The rows come from 4 hidden closed curves, with some noise, and rows from the same curve form a group. Each curve winds through 6 dimensions. The rows are also pushed far along 4 directions, which tell nothing about the answers.
(in the rows, 128 means zero)
Known rows, each followed by its group:
[146  43  95 100 160 136 142  69 110 133 122  98 129 162] -> (2)
[125 195  74 180  83 117  81 128 150  41 132 151  97  91] -> (3)
[103 144  90 117  57 159 115 104 173  99  73 130  84 134] -> (3)
[120  96 246  93  76 154 149 102 134 200 136 125 107 113] -> (1)
[119 113 214  88 112 146 159 155 115 208 132 110 160 153] -> (0)
[133  52 127 107 129 123 144  84 128 150 124 108 149 140] -> (2)
[123 130 166 121 115 116 129 121 125 142 157 119 127 120] -> (1)
[141  77  95 109 178 123 151 119 114 152 100  95 172 178] -> (1)
[106 134 139 135 125 118 114 125 128 114 153 152 103  86] -> (0)
[162  53  93 130 148 121 147  96 139 144  90 114 147 157] -> (1)
[164 121 154 142 186 104 132 134 120 143 156 133 137 117] -> (0)
[133 125 123 113  71 141 149 157 195 122  73 153 107 145] -> (0)
[118 148 172 125 118 160 120 152 135 148 115 141 139 135] -> (3)
[130 146 117 138 110 133 134 175 151 103 103 152 143 137] -> (2)
[161  88  75 124 145 103 108 110 134  68 133 133  92 129] -> (0)
[146  64  91 114 135 129 159  50 113  98 151 122  70 112] -> (0)
[134 128  38 177 134  86  80  69 126  41 151 116 106 101] -> (3)
[147 142 128 165 144 104 131 110 109 125 171 138 109  86] -> (1)
[130 144  97 119 153 117 140 150 117 110 149 134 115 135] -> (0)
[115 199 141 144  49 126 109 162 127  76 160 147  86  95] -> (3)
[125 180 130 124  77 130 106 180 144  92 135 157  95 116] -> (0)
[137 104  60 148 202  76 106  98  91  94 170  98 144 135] -> (2)
[139 157 102 143  32 148 146 119 165  76 133 157  67 107] -> (2)
[113 132 109 135 134 128 142 132 128 132 117 118 154 142] -> (2)
[116 200 133 131 159  82  93 246 137 124 135 143 181 146] -> (2)
[136 107 132 117 101 130 123 113 163 110  95 117 117 148] -> (1)
[107 152 151 108 106 128 126 169 147 137 108 133 122 136] -> (2)
[125 115 135 117  90 164 132 116 177 147  64 136 128 140] -> (3)
[160 132 143 149 156 105 128 113 125 127 157 130 113 108] -> (0)
[142 123  94 142 201  79 102 147 117 127 146 102 190 163] -> (1)
[160 101  63 139  94 130 135  96 176  87  94 133 103 149] -> (2)
[165  48  87 134 122 124 125  72 163 100  91 125 122 138] -> (1)
[114 197 209 106  85 153 159 183 137 199 118 132 137 129] -> (3)
[129 152 173 123 170 116 151 201 138 184 127 140 183 152] -> (0)
[146  90 130 136 151 111 129  97 104 137 139  97 167 139] -> (3)
[119 177 101 148 117 126 116 170 159  90  97 153 125 124] -> (2)
[135 105  78 112  48 141 116 100 174  33  86 135  59 132] -> (1)
[126 140 211 116  43 144 169 112 135 147 166 143  65  83] -> (0)
[130 161 195 130 150 120 146 156 103 162 172 130 131 112] -> (2)
[154 130 108 156 185 121 121 109 117 129 128 127 137 121] -> (3)
[131 139 145 123 108 113 107 166 150 126 122 133 136 143] -> (1)
[127 112 148 108 104 154 155  95 149 171  90 117 119 134] -> (3)
[121 141 194 114  89 165 143 153 139 165 114 141 128 135] -> (3)
[130 113 107 110 100 141 158 103 131 122 126 120  97 138] -> (0)
[106 158 174 147 159 112 111  81  64 137 217 118  98  64] -> (3)
[127 134 119 154 149 104  96  83 108 116 170 128  93  83] -> (1)
[118 124 167  85 166 143 138 187 130 208  79 102 191 197] -> (1)
[124 156 207 113 112 130 142 184 128 159 146 148 133 114] -> (2)

New rows. What belongs after each?
[146  87  60 127 200 106 106 137 123  95 102 117 162 169] -> (2)
[122  90 117  90  58 151 145 120 153 152  92 128 105 146] -> (1)
[127 186 119 155 118 119 120 131 121  85 153 143  81  90] -> (1)
[113 116 159  91  60 159 138 114 149 139 112 132  94 125] -> (1)
[136  92 160 134 133 153 142  76 134 156 116 124 119 122] -> (3)
[140  72  57 138 106 133 121  50 171  97  70 113 115 137] -> (3)
[119 109 142 125 177 136 138 116 137 181 102 122 162 145] -> (0)
[110 126 119 123  69 150 107 103 166  88 113 158  63 104] -> (3)
[135 167 179 154 133 115 117 152 105 126 185 144 130  93] -> (3)
[139 154 188 116 165 140 160 143 120 191 144 132 132 127] -> (0)
[131 106 104 132 129 121  94  83 141  87 123 125  96 118] -> (1)
[125  69 108 123  30 143 151  53 170  94 107 133  78 104] -> (2)
[138 116 117 106  90 167 147 106 151 126  98 132  87 144] -> (2)
[134 131 119 139 141 129 141 108 126 144 128 125 126 119] -> (1)
[124 102 174 132 143 112 124  94 107 145 179 123 125  99] -> (3)
[118 157 150 138 116 125 104 135 131 132 137 134 120 112] -> (0)
[135 178  89 155 118 123 109 164 138 102 102 120 155 152] -> (3)
[116 104 191  84 157 144 148 152 109 216 111 101 167 169] -> (1)
[142 126 137 169 186  92 112  86  94 115 198 131 114  81] -> (3)
[128 133 152 132 126 119 147 112 135 117 162 159  75  77] -> (0)
[117 195 128 155 112 117 111 133 101  98 174 127  99  96] -> (3)
[140  84 111 131 201  95 126  64  75 135 188  92 126 120] -> (2)
[142 137 118 145 175 118 118 118 128 129 140 145 115 107] -> (3)
[126 150 187 108 162 158 142 167 125 197 115 140 147 142] -> (3)
[107 109 155 101 134 157 150 132 129 169 113 138 138 134] -> (0)
[135 185 125 146 143 110 110 174 146  85 124 131 139 141] -> (1)
[117 139  99 141 104 120 130 123 107  78 167 137 106 105] -> (2)
[128 120 137 144 114 116 141 134 141 119 131 139 143 113] -> (2)
[128 129 130 122  86 149 130 127 187 130  80 156 104 125] -> (3)
[124 188 144 146  79 132 117 136 119  99 157 144  92  83] -> (3)
[147  70  97 120 147 133 123  90 149 117  92 126 128 143] -> (2)
[137 117  72 128 124 137 150 134 165  96  98 153 112 140] -> (0)
[140  79  44 122 160 148 109 122 156 123  25  93 195 218] -> (3)
[138 152 118 149 204 111 108 148 104 138 137 127 152 130] -> (1)
[137 147  97 142  93 143 115 114 139  86 111 139  98 110] -> (3)
[125 102 183  98 116 145 125 130 146 160 108 141 113 123] -> (0)
[145 141 142 133 137 100 130 151 136 119 152 143 111 112] -> (0)
[147 119 110 153  88 133 128  70 122  86 134 122  93  96] -> (3)
[146 140 247 107 134 134 164 108  80 190 206 121  89  85] -> (0)
[143 156 121 124 154 106 112 192 152 142 114 132 168 164] -> (2)
[141 154  67 145 126  91  97 148 122  41 163 143  89 114] -> (2)
[126 138 167 122 138 149 152 138 113 149 137 136 127 123] -> (2)
[132  80 171 107 145 125 138  94 133 168 122 116 133 121] -> (2)
[103 195 182 127  79 112 121 177 119 126 187 154 111  83] -> (2)
[138 117 116 127 132 132 130 142 133 143  90 100 179 175] -> (3)
[131 114 120 104 124 129 118 164 159 133  89 133 152 160] -> (2)
[137  76 175  92 174 134 165 111 108 173 122  86 172 168] -> (1)
[111 252 151 143 187  93 124 238  79 145 209 137 161 124] -> (0)
[114 112 165 109  91 143 125 121 135 134 134 133 111 122] -> (3)
[112 133 180  78 119 169 137 207 166 200  64 139 177 189] -> (3)
[139 118 106 165 162  86 123 129 119  97 157 132 157 107] -> (2)
[122 170 147 145  80 157 126 130 158 120 111 153  92 110] -> (3)
[151 110  99 173 174  89 128  92  97  89 195 139 121  86] -> (0)
[119 123 161 113  88 155 124 109 132 150 122 146  80 100] -> (1)
[167 143  88 174 177  81  95 145 122  66 157 138 135 116] -> (1)
[101 175 103 151 162  90 100 177 118 106 142 133 164 117] -> (2)
[103  95 177  74 106 194 153 118 175 213  42 128 135 169] -> (3)
[132 114 174 109  96 154 178 147 147 175 104 123 148 155] -> (2)
[108 159  90 129 115 101 103 194 169 107  89 135 166 152] -> (2)
[ 95 241 136 119 130 131 116 236 131 157 131 138 164 159] -> (2)
[114 130 128 112 121 124 126 110 123 136 136 123 100 118] -> (3)
